The rows of a group lie close to one hidden flat surface of 11 dimensions, which passes through zero. Surfaces can cross.
Some rows, each with its group after it:
[ -1  -9  -5  16   8  -3   9   5 -22   4  -4  -8  -7  11 -10  -9 -14   9
  -4  -5   1 -13] | Z_764
[ 10  -8 -15   2 -13   4  10  -3  -2   0  -5  13   6 -11   7 -20  13   3
  12  -6   7   6] | Z_456
[ -4 -10 -19  10 -10  -4  -5   4   0   5 -10   7   2  -8  11  -6   8  -3
  11  -5   4   4] | Z_764
[ -3  -7  -3   0  -9   2  12  -5  -7  -3  10   2   4 -14 -15   1  -1  14
  19 -16  -3  16] | Z_764
[ -3  10   5  10  -6  -8  19  -5   3  17   5   0  19   6  -6 -16   1   6
  19  -1  -8  -4] | Z_528
[-14   5  -7   0 -11  -4  -8   7  14   3 -13   0  11  -2  11   4  11  -3
  18   0   1   2] | Z_528
[ -6   8  -2  12   0   1  -6  -2  -3  12  -7  -7  10   5 -12   4 -13  16
  14  -1  -1  11] | Z_528
[ -6  13   0   1  -1 -15 -19   7   8   3 -19  -1   1   5  16   5   2  -8
   7   4  -1  -1] | Z_528
[  8 -11  -4  13   1 -12  -2  -1  -2   0   2 -17  -5   4 -10   3 -11   0
  -6   4  -8  -3] | Z_456
[-10 -11  10  -3  -6  -9   8   8   4  -4  -3   1 -15   3 -12   6   2  17
  16 -14   3  -4] | Z_456
[ -5 -10  -7   3 -14   1   5   2   5  10  -1  11   8 -14   4  -6  18  -5
  13  -6   5  -4] | Z_528
[ 19  -3  19 -11  -7  18   6 -10   0  -8   1  -2  -3  -4 -22   6  -3   6
  -6   0   7  -8] | Z_764
[-12   4   0 -10  -3  14   2   3   4 -10  10  -5  16 -17 -14   4  13  -2
   4   4  10   8] | Z_456
[  8  -4  -1   0  16   7 -20  -1   1   7 -10  -4 -10  14  11  15 -18   4
 -11   5  -7   7] | Z_652
[  8  -5   0   5  -1 -16   1   2 -18  12  -2  15  -6 -13   7  -6   5 -12
   1 -15   1  -7] | Z_652
[ -4   3   6   1   1   3  14  -4  12  -5   9 -18  13  10 -18   6  -5   3
   5  12  -2  -2] | Z_456
[ 13 -14   2  -1   7  -7  13 -11 -11  11   5   5  -7   0   3  12 -16  -4
  12 -17 -12   7] | Z_652
[  6 -12  -3 -14  -2  17  -1  -2   2 -19   1  -2  -6  -9  -7  14   3  -8
 -11   3  14  -1] | Z_652
[  8  -8 -13  18   1   1  -2  -4  -7  13  -8  -5   0   6  -6  -6 -12  12
   6   0  -1   7] | Z_528
[-16  -5  15   0 -10   0   1   6  -1  12   2  -3   4  -9  -9   5  14   2
   6  -9  -5 -19] | Z_652
[ -5  12  -2  -5   6   8   0   5  18  -2  -4  14   5   9   9 -15  11  11
   6  12  12  13] | Z_456
[  7  15   0   1   6  -1   9  -7   6  -4   5  -1   8   6  -4  -2  -8 -10
   0  11   5   6] | Z_652
[ -8  -2   0 -15  -4  14   9   4   4 -19  -1   5  -3   2   8   0  12  -2
   0  -3   8  -6] | Z_456
[-10   9   0   8 -16   2   5  -1  -3   2  -2  -7  13   0  -5 -13   7   6
   8  -3  -6 -11] | Z_528
[ 10  15  11   3  -6   5   3 -12   8  23  -3  10  16   3   3   3  -2 -15
   6   5  -4  -7] | Z_456
[  1   1   0  -2   5   2  14   1  14   0  -3   8  -3  15   2 -11  -1  13
  11   5   6   5] | Z_456
[ -1 -12 -10   8   5   0   6  -2 -14  -2   8 -11   0   0  -5  -2  -9   6
  -1  -4  -9   4] | Z_528
[ 16   2   5   1 -12   1  -8  -2  -3   1 -15  11  -9  -2   6 -12   5  -1
 -11  -2  10 -14] | Z_528
[ 10   3  13   2   0   9   2 -11  -3  11   8  -8   7   3 -12   2  -8   0
  -7   3  -9  -6] | Z_764
[ -4   2 -15   0   2  -7   1   3  -1 -16  -1   3  -7   6  15 -14   0   7
   3  -1  -2  13] | Z_652
[ -5  -5  -8   3  18  -6  -5  13   3  -3   0  -1  -7   4  -5 -10   1  22
  -1   6   6  17] | Z_652
[-10   6   8   1 -18   5   4   1   7   1  -3  -5  11   0  -6  -6  10   4
   6   0  -2 -17] | Z_652
[ 0  3 12 -3  2  4 12 -3  9 12  7  6  5 10  5 -9  6  0 -1  6 -7 -9] | Z_764
[  9 -11 -11   2 -18   1  19  -8  -2  -8  -6   2   0   3   3 -12  -2   8
  21 -14  -4  -1] | Z_652
[  1   5  16  -3  10  -3  -2  -2   0  10   2   5 -11  10  -3  13 -14   0
  -7  -2  -2  -4] | Z_456
[-11   5  15 -16   2   6   5  -2   6   4   4   4   4   1   5  22  -2 -12
   7  -5  -6  -3] | Z_528
[-5 -3 -5 -8 -2 22 11 -5 13  0  9  7  8  9  4 -4  5  5  2  7 -1  5] | Z_764
[  8 -10  12  -3   2  10   7 -11  13  12   5 -11   9   4 -16  23  -7 -12
   4   6  -4  -7] | Z_652
[  3  11   2   3   0 -11   6  -2   4  -5   1 -10   7  10   4 -10   0  -2
  -1   9  -8  -5] | Z_528
[-12  -2   9   0   9  -9   8   4 -11  15   3  12  -6   1   0   0  -3   4
   5 -14  -4  -5] | Z_528
[ 11 -20 -15  13   9  -2   7   0   1   7   5  -5   1   3  -1 -17   4   0
  -9  11   1  -2] | Z_764
[ 15 -16   5   3   1 -13  13  -3  -3  12   8   4  -2 -10  -8  -7   6  -2
   6  -7  -2  -1] | Z_764
[ -8  -6  -3   0  -4  -7   3   7 -13  -7   1  -1  -8  -7   2 -10   7   3
  -3 -10   0  -9] | Z_764
[  0  10   2   0   9  -8   6   4 -11  -3   3   3  -5   1  -1 -12  -3   2
  -6   0   5   1] | Z_652
[-5 -5 -7  0 -5  4 -5  7  2  3 -7 11 -4 -4 10 -5 13 -4 -4  0 10 -5] | Z_764
[ -4   4   7 -16  -2  26  -1  -2  -2 -13  -4   8  -7   9   6   9  -2   2
 -12  -2   6  -8] | Z_456
[ -2  12   6  -2  -5  -7 -26   8   6   1 -14   4  -3 -10   9   8   9 -16
 -13   5   8  -9] | Z_764
[ 17  -9   1  -3  12  -3  -5  -1  13   8  -3  11 -14   5   2  14  -9  -6
  -7   7   6  10] | Z_456

New rows, each followed by its group:
[ -4  -3  -3 -12   0  -2  25  -3   2 -14   0 -11   7  14  15   0   0 -10
  17  -3 -10  -6] | Z_456
[  8 -20  -5   1  12  -3  23  -3  -5   7  21   7  -4  -3  -6  -8   1  -2
  -1  -1  -1   7] | Z_528
[  0  19  23 -10   1  -5  -7   6 -10 -10   3   9 -11 -11  -9  -5   6   4
 -17  -6  13  -7] | Z_528
[-15   2  -6   3  14 -20   1  11  10   3  -3  -6   0  13  12   1  -3   3
  14   4  -8  10] | Z_528
[ -3   7   5  -2   2   5   2   0   7  -1  -2  -2   2  16   8  -6  -1  -1
  -8   8  -4 -11] | Z_764
[-17   6   0   3 -14   6 -12   1 -18   3   0   1   1  -8  11   4   2  -8
  -9 -14  -9 -16] | Z_764
[ 11   6   3   5  -6 -12   5  -2  -9  -3  -3  -3  -7   8   8 -22   0  -3
 -11  -1  -6 -20] | Z_528
[ 14 -14 -16  12  -1  -4  -4   0 -13   0  -4  -1  -9  -5  -2 -10  -4   5
  -5  -5   3   3] | Z_528
[12 -6 13 -5  4 13 12 -5  2  8 -3 11 -3  9 -9  2 -5  4  3 -1 11 -7] | Z_764
[-10  18  -2  -2  -5   2  -4   0  -7 -21   6  -7   2   1   5  -5   2 -10
 -18   6   3  -8] | Z_652
[ -6   0  -3   8 -10   8  -4  -6  -5  19  -6  -2  11   2   4  11  -7  -3
   9  -8 -10  -6] | Z_528
[ -2  -2  -2   4  -1  -7  -7   4 -13  -5  -8   1  -9 -12 -12   7  -4   7
   5 -11  13   4] | Z_764
[-11   0   4  -8  -2   1   2  -1  -6   1   8  -1   9 -18 -11  19  -1  -3
  16 -12  -1  14] | Z_528
[ -4  -7 -12  -6   0  19  18  -3 -15 -22  15  -2   3  -9 -12 -18   7  12
  -4  -4   8   7] | Z_456
[-12   5   5   6  -2  -6   8   5 -19  -7  -6  -7  -8   8  -6  -8  -7  14
   3 -13  -1 -14] | Z_764
[  4 -19  -7  -3   3  12  20 -10  -3  -5  17  -9   5   0 -11   7  -6   1
   6  -3  -6  11] | Z_528
[ -7   7   1   3  -1  21  -9   2   1   1  -5   0   3   5 -10   2   1   5
 -13   9  12  -6] | Z_764
[ -2 -12 -19  -4   7   3   5  -1   3  -9   9   2  -2   2  14   2  -1  -8
  -2   3  -4  16] | Z_764
[ -8   5  -6   4  21   0 -10  12  -2  -6  -4  -3  -7   5  -8   0  -5   4
 -17  14  17   2] | Z_764
[ -6  11  -1 -12  12  10  12  -2  15  -9   1  -3  11  21  12   0  -3  -2
   8  13  -2   6] | Z_456
[-12  -3   0  -6 -12   3   5  11   8 -14  -7   1  -6   4  -1  -8  13  14
   8  -5   8  -9] | Z_456
[ 17  -5  -4   1  -1  -8   5  -2  -3 -11  -1   0  -6  -8  -7 -11   3   9
   4  -1   8  10] | Z_528
[ -3  10  -3  -6   1  15 -12   0  -4  -1  -9  11   1   2  16  -1   1   4
   0  -3   1   5] | Z_456
[-13   5   8  -9  -5  -7  11  -4  -3   7  20  10   5 -12  10   0   8  -4
  15 -16 -18   6] | Z_764
[  2   6  -6   4  -5 -18  -2   1  -1 -10  -1 -18   6   2  11  -8   2 -12
   0   4 -11  -4] | Z_528
[ 23 -11   4  -5  -4  13   0 -12  -1   4  -3   2  -4   3   6   7  -2 -15
 -13   2   0 -15] | Z_764
[ -5 -12   0  -9  22  -3   4  11   3  -2  14  12 -15   0   7  -4  10  -7
 -22   9   8   2] | Z_528
[  6   3  -1   9 -10   3  -1  -5  -6   6 -17   0  -1  17  10 -14  -8   6
   5  -5  -5 -18] | Z_652
[  3   0 -10  -5  13   1  -6   3  17  -7   3  -1   1   6  12   2   6  -8
  -8  18   2  12] | Z_764
[ -3  -2 -12   2   9  -1  -7   5  10 -10  -1 -10   3   3  -6   8  -5  11
   6  10   3  22] | Z_528
[ -3  -7  -3   7 -11 -12 -10   0  -8  13   2  -1   2 -12  11   1   4 -12
  -2 -10 -17  -7] | Z_652
[  9   7   7   6 -16  -9 -14   0  13  10 -18   1   6 -10  -5  -1  10   1
  12   1   7  -2] | Z_764
[ 2  6  5 -4 15 -6  9  2 -1 -1  0 10 -6  7 -2 -6 -5  8  5 -1  9  9] | Z_652
[ 11 -17 -13   8   5 -14   5  -4   5  -9  -2 -22  -8  18   3   4 -15   0
   5   4 -15   2] | Z_456
[ 16  -3   2   4  -3 -18  -2  -4   4   8 -16  -2  -2   4   8   4  -7  -8
  12  -4  -7  -5] | Z_764
[ 19  -3  -6  14  -7  -2  -6  -7  -1  18 -18   7   1   1  -4  -5 -10   9
  13  -4   5   9] | Z_528
[-22  14   2  -1 -15   1  -6   2 -21 -13  -4  -6   0  -7  -6   8  -8  11
  11 -21  -6  -1] | Z_764
[-19  17  15  -4  -1  -6 -14   9   7   7  -4   1   6  -7  -3   7  11   0
   3   1   3  -3] | Z_456
[ -1  -2  -9   9 -16  14  -8  -5  11  15 -18  -2  12  14  14   1  -2  -3
  10   2  -7 -14] | Z_528
[ 13 -13  -7   7 -15   5  19  -8   2  -2  -3   1   0   6  -4 -16  -1   8
   8  -4   1 -10] | Z_456
[ 13   7  18   1  -8   2  17 -14 -15   7   5  -1   0   8  -6  -5 -14  -2
   0 -12 -12 -19] | Z_528
[  4  -6   3 -10  11  -8  18   0   9 -10   1  -2  -8  14   0   2  -7   9
  16  -3  -1  12] | Z_528
[  7   5   5   1   2   0 -14   0 -21  -9  -2  -3 -12  -7 -16   1 -11  13
 -14  -6   7   4] | Z_528
[ 12  -3   6   7 -10 -16   3  -2  -8   4  -6  -8  -2  -4  -5  -7   1   3
   7  -9  -5 -11] | Z_764
[  0  16  18  -6   8 -11  -8  -3  -5   6  11  -6   3  -6  -2  15  -7 -12
  -9   0 -13   2] | Z_764
[ -5  -7  -4   2  10  -4   4   3  -7   2  12   0  -3  -2   8  -7   6  -7
 -14   1  -6  -7] | Z_764
[ -6  16  19 -10  -2 -11   4   4   7  -1   0   1  -3   8   8  -9  10   0
   1   0  -6 -16] | Z_764
[ -2  -5   1  10 -19  -5   0   0   5  -4 -10 -22   0  11  -5   4  -6   4
   7  -2 -11 -20] | Z_456
[ 18 -10  -1   4  -9  -1  16  -7  12   3  -9   2   7   1  -6  -4   4  -9
  13   3   9  -6] | Z_652
[ 19   5 -10  -9  -3  12  -8  -7   5 -15 -14  13  -6   4  19   4  -6 -13
  -7   6  13   9] | Z_652
[ -5   4  -4  -1   9   1   7   2 -21 -15  10   3  -9  -3  -7  -9  -8  17
  -4 -10   4  14] | Z_652
